The rows of a group lie close to one hidden flat surface of 8 dimensions, which passes through zero. Surfaces can cross.
In the rows, 128 means zero.
Some rows, each with its group after it:
[111 120 119 123 109 122 126  98 134 152 116 127 101 125 142 117 140] => q221
[110 111 179 143  96 146 153 130 112 168 149 144 117 117 133  98 106] => q315
[153 178 116 157 138 182 160 112 156 130 143 131 121 150 105 110 141] => q221
[139 110 144 149 179 135 110 181 122 124 166 105 108  89  88 163 140] => q118
[156 117 155 188 124  94 118 163  97 112 152 159 153 138 164  75 139] => q783
[186 121 134 144 184 121 142 179 129 128 140 141 151 113 161 175 124] => q221
[144 164 135  83 169  80 107 129 142 179  95  90 124 132 143 138 112] => q315
[118 133 109 130 127 141 122 120 148 141 138 127 110 123 123 129 135] => q221
[122 128 126 129  99  84 152 126 129 114 119 136 173 100 150 157 131] => q221
[125 119 144 154 108 119 138 141 121 134 142 146 135 120 139 104 141] => q221
[128 192 122 137 124  64 117 113 119 131 107  74 137 132  91 115 129] => q783
[111 133 131 153 130 140 121 113 145 151 141 138 138 132 141 131 128] => q118
[ 99 115 150 138 118  64 120 134 120 121  90 130 174 118 150 130 173] => q118
[122 132 143 121 120  73 108 145 124 147 142 102 123  91 123 120 119] => q783
[160 107 113 108 147 120 132 160 118  95 113 150 146 136 158 146 132] => q315
[157 142 125 168 149  71 112 159 113 134 147 106 124 112 129 118 142] => q118
[146 151 152 212 119 117 142 158 120 145 202 118 112  94  96  91 137] => q118
[103 110 144 108  81 146 154 104 117 103 105 152 139 142 132 103 128] => q783
[106 146  83 135  62 109 143  89 132  78 117 132 149 137 115 111 147] => q315
[115 142 140 126 135 148 117 112 149  79  99 151 154 163 121  71 203] => q315
[142 154 125 158 142 122 116 127 119 124 140 116 129 141 120 117 121] => q783
[123 120 129 147 113 121 148 130 143 142 127 159 167 122 169 144 127] => q118
[159  96 144  85 163 148 133 171 103  97 117 127 118 128 119 153 112] => q118
[132 108 144  73  99 135 147 123  98  88  84 137 123 153 124  96 124] => q118
[136 153  98 166 128 105 118 121 139 137 150 118 121 122 128 123 141] => q315
[159 113 140 182 118 154 149 162 142 132 183 190 131 129 172  77 146] => q315
[166 123 157 136 141 148 144 141 106 129 138 150 136 154 155 103  93] => q118
[116 133 134 129 114 202 140  77 122 106 133 139 127 167 108 119  95] => q783
[124 143  82 146 109 117 133 114 166 156 145 131 115 109 145 133 147] => q315
[ 91  74 113 100 100 162 124 173 144 114 140 164 126 111 120 145 145] => q221
[176  95 135 140 169 160 131 154 109 128 145 159 123 142 173 138 107] => q783
[ 98 162  84 112  98 146 131  81 164 124 122 111 123 129  99 136 132] => q221
[132 106 123 122 111 185 161  93 137 155 143 153  95 130 152 136  99] => q783
[129 175  70 155 181 132  81 108 176  92 127 109 131 143 105 128 198] => q315
[146 131 155 129 173 104 111 113 112 134 126  99 147 116 140 170  93] => q221
[121 169 147 202 105  88 124 103 122 154 149 129 156 139 143  79 130] => q118
[125 116 141 127  99 113 148 128 118 123 110 147 134 134 143 102 146] => q221
[124 104 134 127  73 108 157 128  90  84 108 149 151 132 135 116 123] => q315
[124 108 162 105 104  95 133 135 101 127 125 128 134 115 139 109 112] => q783
[136 151 100 143 158  86  96 156 132  96 116 114 158 141 118 136 161] => q783

New rows. What belongs after each?
[136 107  97 101 126 115 139 141 129 132 114 129 121 111 147 174 120] => q315
[128 148 135 177 113  75 131 107 125 151 145 114 144 108 143 118 128] => q221
[129 107 122 117 121 141 132 128 130 123 134 148 126 126 149 133 118] => q783
[126 176 116 139 115  76 118 104 133 161 122  90 123 124 120 119 114] => q315
[143 112 115 144 116 153 144 147 130 163 184 138 109 104 137 163  68] => q315
[132 125 113 145  96  84 132 159 126 123 132 142 142 118 147 113 146] => q221
[142 154 123 129 137 121 133 143 131  96 132 116 166 130 103 149 111] => q221
[104 129  83 129 104 130 122 118 159 117 132 142 135 124 135 136 152] => q783
[140 176 141 170 108 131 133 131 104 105 186  78  95 115  37  82 106] => q118
[115 127 129  80 111 139 140 117 143 132 108 132 135 131 133 134 114] => q315
[111 119 106 116 108  99 141 117 146 128 124 128 155  95 150 177 127] => q221
[ 97 129  90 113 110  78 114 107 145 130  90 118 124 117 138 133 173] => q118
[ 53 113 165 150 106 168 129  87 127 180 141 103  83 100  74 134 135] => q315
[149 109 151 146 141 128 143 121 119 159 125 145 111 123 173 114 143] => q221
[102 124 176 100  93 121 142 110  89 120 101 112 142 140 101 112  90] => q315
[105 139 149 111 149 130 110 112 134 130  97 112 127 140 108 115 165] => q315
[116 126  93 126  96 123 174 118 172 132 123 153 162  90 155 180 149] => q221
[108 144  96 144 120 149 113 105 159 157 154 118  95 122 110 122 138] => q221
[148 154 112 127 146 119 119 121 124 127 130 110 130 143 126 135 100] => q118
[150 160 110 109 102 107 150 140 118  79  91 133 159 157 117 106 133] => q221
[136 142  87 118 174 121 105 133 159 168 138  95 102 109 125 182 118] => q315
[119 135 144 129 141 161 127 128 159 177 152 133 110 120 128 119 123] => q315
[101 104 143  84 133 123 100  99 109 126 102 106 116 135 119 140 105] => q221
[139 104 132 128 131  93 134 148 109 116  94 137 134 125 151 129 165] => q315
[148 146 146 135 141 116 128 141 146 153 126 142 133 135 159  84 148] => q315
[120 129 161 114 110 120 136 122 100 158 136 100 120 122 109 141  60] => q315
[156 109  63 103  96  89 145 138 102  69 113 130 151 124 141 185  91] => q315
[111 128 128 127 130 180 133 103 152 145 142 147 124 138 130 133 107] => q118
[143 104 193 102 134 142 147 171  80  72 120 125 161 130  93 135  96] => q118
[140 158 137 101 196 117  69 115 107 110 109  78 140 170 101 149  85] => q118
[153 132 117 155 117 137 176 113 132 167 112 148 110 131 165 118 148] => q783
[141 103 149 126 125 142 128 183 106 102 126 155 131 146 125  98 138] => q221
[106 119  95 206 103 138 138 116 158 147 168 156 102 102 137 109 206] => q315
[148 134  72 151 145  97 115 136 144 124 133 123 120 112 147 156 162] => q315
[120 120 107 124 147  91  83 167 140 100 135 123 150 117 122 142 147] => q783
[140  89  98  83  97  85 119 132 126 128 152 140 122  96 183 149  81] => q783
[132 157 142 120 129 109 121 120 124 147 125 109 133 136 122 109 102] => q315
[133 107 142 172 143 156 110 153 125 115 171 161 133 134 140 105 137] => q783
[124 138 153  99 133 111 135 121 116 150 111  92 113 118 107 136 105] => q783
[119 167 114 104 128  76 107 116 130 133 120  72 128 112  93 143 112] => q783
[142 174 107 180 125  99 119 143 140 128 165 112 144 119 108 120 126] => q221
[145 132  66 147  84 114 154  98 146 133 130 163 125 133 184 123 136] => q783
[ 96 125  92 119 107 146 110 156 154 109 154 128 132 116  93 151 128] => q221
[121 135 137 170  85 101 145  99 130 161 120 166 145 149 189  71 147] => q118
[127 124 137 102 130 117 114 126 104 108 103 109 108 140 107 103 138] => q118
[171 160 148 121 165  73 147 100 110 111  92  95 190 122 150 189  93] => q221
[133 147 119 143 166 112 103 126 154 127 108 129 131 141 139  96 212] => q315
[ 90 104 141  83 131 142 110  96 121 123 110 110 121 124 113 158 107] => q221
[149 140 152  85 169 129 113 143 131 117 100 121 148 156 135 116 120] => q315
[128 141 162 131 183 153 113 151 129 140 123  97 121 128  82 146 135] => q783
[147 108 108 151 149  80 119 153 136 160 119 143 121 114 187 130 171] => q118
[159 122 131 118 128 151 152 166 120 103 113 153 135 151 131 102 145] => q221
[138  98 149 120 100  80 131 213  89  73 117 157 183 127 138 110 133] => q221
[121 129  99 131 110 145 162 142 161 121 155 132 148  88 115 192 116] => q118
[125 104  84  92 113 136 144 142 157 127 111 154 121 113 150 156 151] => q221
